The rows of a group lie close to one hidden flat surface of 7 dimensions, which may be shifted away from zero. Surfaces can cross.
In the rows, zero is written as 128.
Some rows, each with its group after it:
[107  90 124 118 109 141  95 113 108 132 129 143 108] -> (1)
[ 84 174 116 179  86 112  74 111 122 138 155 152  73] -> (3)
[110 114 205  87 132 129 104 166 131 180 105 152 162] -> (3)
[124 159 128 124 107 131 100 112 118 106 152 163  95] -> (0)
[101 108 132 149 111 111  80 102 157 135 168 162 113] -> (1)
[108 119 116 194 135  79 128  97 147 137 130 156  99] -> (0)
[171 117  91 105 125 152 126 140 142 167 110 121 138] -> (3)
[155 148 101 129 129 142 102  99 175 117  97 206  96] -> (1)
[164 136 106 144 146 138 136 194 101 148 110 107 208] -> (2)
[114 103 211 114 156  95 156 157 128 164 113 132 167] -> (0)
[ 95 146 158 187 158  90 173 128 101  91  80 121 125] -> (1)
[138 195 121 151  93 113 110 120 116  97 181 144  80] -> (3)
[ 46  75 171 114 146 129  97 121 103  87 127 144 166] -> (3)
[155 153  72 159 109 124 143  95 103  78 122 140  64] -> (1)
[151 165 130 151 161 110 168 117 151 113  72 175 108] -> (0)
[ 51  95 160 128 137 123 107 115 118 138  90 146 118] -> (0)
[ 54 131 112 166 115 140  91 118  97 108 128 108 125] -> (1)
[137 216 186 142 144 114 130 136 157  77 140 169 148] -> (1)
[120 131 168 107 106 131  90 171  75 125 158 147 167] -> (2)
[141 126 127 152 129  98 136 115 117 111 121 168 105] -> (2)
[170 120 135  84  97 128 116 113 112 137 164 173  87] -> (0)
[136 185 111 120 123 164 113 113 106  67  74 182  91] -> (1)
[151 108  97 108 163 154 158 107 176 152  99 110 142] -> (2)
[168 126 103 186 127  70 158 108 122 110 129 166  91] -> (2)
[158  79 103  96 101 124 125 110 110 131 180 124 112] -> (3)
[116 121 156 135 157 124 153 138 116 126  63 137 146] -> (1)
[123 134  69  96 117 185 100 117 115 131  97 131 107] -> (0)
[152 155 147 105 124 119 133 113 122 106 122 183  84] -> (0)
[139  79 189  66 119 120 128 116 126 146 157 149 131] -> (2)
[124  77  64 142  94 128  88  98 105 140 141 159  87] -> (2)
[114 122 179 143 163  99 122 131 158 152  82 188 146] -> (0)
[138 109  92 131 125 137 116 119 146 153 106 149 111] -> (3)
[134  78 140 106  88 125  85 136  73 144 162 161 125] -> (2)
[125 166 194 101 124 138 131 165  86 101 146 108 169] -> (1)
[132 157  98 162  88 110 104 112 116 126 186 130  77] -> (3)
[ 90 167 156 190 136  90 148 120 131  89 192  92 137] -> (2)
[144 130  81 152 168 139 153 138 161 148  59 124 155] -> (3)
[152 124 170 109  81  96 109 121 112 146 191 163  79] -> (3)
[212  80 124  99 121 107 148 143 108 155 127 164 130] -> (2)
[ 87 214 128  90 110 195  74 131  95  73 115 146 115] -> (0)

New rows. What belongs after each?
[148  97 144 131 126  96 147 136 135 177 177 111 144] -> (0)
[130 139  45 163 126 140 124  90 126  65 127 135  98] -> (3)
[114  67  70 191 136 106 118 136 118 160  87 137 142] -> (2)
[140  43  89 100 129 154 131 127 104 181  93  97 142] -> (1)
[ 82 158 162 104 155 161 112 157 127 128  76 137 167] -> (0)
[130 130 117 110 116 155 120 123  74  99  85 140  97] -> (1)
[139  98 156  53 149 153 140  88 173 142 105 151 115] -> (2)
[186 121  62  93 131 170 132 124 137 129 108 132 134] -> (3)
[151 132 141 175 135  72 166 141 153 175 130 131 113] -> (3)
[167 159 140 107 108 127 134 115 117  94 181 140 108] -> (2)
[ 68 163 153 186 151 112 109 153 150 158  81 133 151] -> (3)
[132 171  83 186 117 110 124 108 111  74 134 160  96] -> (2)
[149 133 180  64 125 138 140 110 142 117 182 121 124] -> (2)
[100 148 136 153  98 113  95 135 126 164 163 119 115] -> (3)
[150  88 163  94 118 113 127 128 113 141 130 170 127] -> (2)
[136 106 134  76 151 162 132 137 113  82 113 133 183] -> (3)
[102 135 141 132 139 142  62 132 159 161  95 201 160] -> (0)
[113 105 167 152 168  82 176 104 165 133 122 124 132] -> (2)
[113 145 133 106 134 151  97 107 119  66  86 194 103] -> (3)
[ 85 202  78 189 101 139  76 114 138 130 120 149  78] -> (3)
[114 140 193 109 102 103 106 129 111 123 167 162 108] -> (3)
[107 127 136  97 107 161  77 142 118 153 134 137 138] -> (3)
[130 164  56 144 125 162 117 100 116  37 133 143 111] -> (3)
[212 156  97 158 137 101 184 138 133 115 154 113 132] -> (2)
[ 81  85 191  62 134 141 135 138  88 141 104 113 129] -> (0)
[187 160 102 140 132 123 131 122 182 130 154 151 135] -> (1)
[137 146 174 148 108  89 135 156 117 164 200  93 141] -> (3)
[109 191 189 119 182 138 149 174 141 119  66 135 196] -> (0)
[167 135 128 159 137  92 161 142 119 118 141 135 143] -> (2)
[175 133 183  77 149 118 172 116 155 117 130 152 126] -> (2)
[125 176 149 113 135 143 105 127 130 100  72 196 108] -> (3)
[191 132  61 140 110 137 133 136 108 130 149 120 130] -> (2)
[ 83 128 177 132 147 135 134 154  87 115  85 104 167] -> (1)
[195  96 111  96 125 120 170 105 154 146 161 117 111] -> (2)
[ 89  83 134 105 122 144  96 112 106  92 137 148 134] -> (3)
[104 114 108 182 122 105 108 131 139 170 180 105 147] -> (0)
[159 150 135 109 110 135 116 158 132 172 147 123 136] -> (3)
[167  65 125 127 144  95 177 120 134 125 157 110 148] -> (3)
[142  83 129 131 111 112 157 141  76 145 161  68 138] -> (1)
[136 100 179  71 149 151 133 163 114 154  78 133 179] -> (1)
[ 81 113  78 112 121 179  84 114  99  60 149 113 156] -> (3)
[123 120 169 153 150  88 121 126 161 157 111 193 140] -> (0)
[146  72 131 149 117  67 150  95 134 161 162 154  77] -> (0)
[103 113 113 109 104 165  68 134  90 130 132 145 142] -> (2)
[166 124 138  82 117 136 134 130 109  97 171 136 130] -> (3)
[134 141  48 170 151 153 129 121 158 134  90 109 145] -> (1)
[198 129  91 139 153 117 134 106 219 156 102 188 120] -> (1)
[ 93 114 182  97 176 132 161  97 188 138 105 121 140] -> (2)
[ 66 147 126 140 158 158 102 133 122  75  88 132 172] -> (3)
[ 97  75 160 138 116  88 142 128 117 164 174  97 125] -> (0)
[135 159 148 181 148  74 184 121 145 105 174  92 138] -> (2)
[144 132 114 162 113 100 167 119  73  98 154  90  92] -> (1)
[183 173 183 144 145  80 164 151 151 131 150 161 150] -> (0)
[116 106 125 103 138 160 133 119 156 152 157  81 161] -> (2)
[182 194  91 101 135 182 146 154 116  98  91 114 149] -> (1)
[156 202 164 103 158 150 123 142 160  94  73 192 150] -> (1)
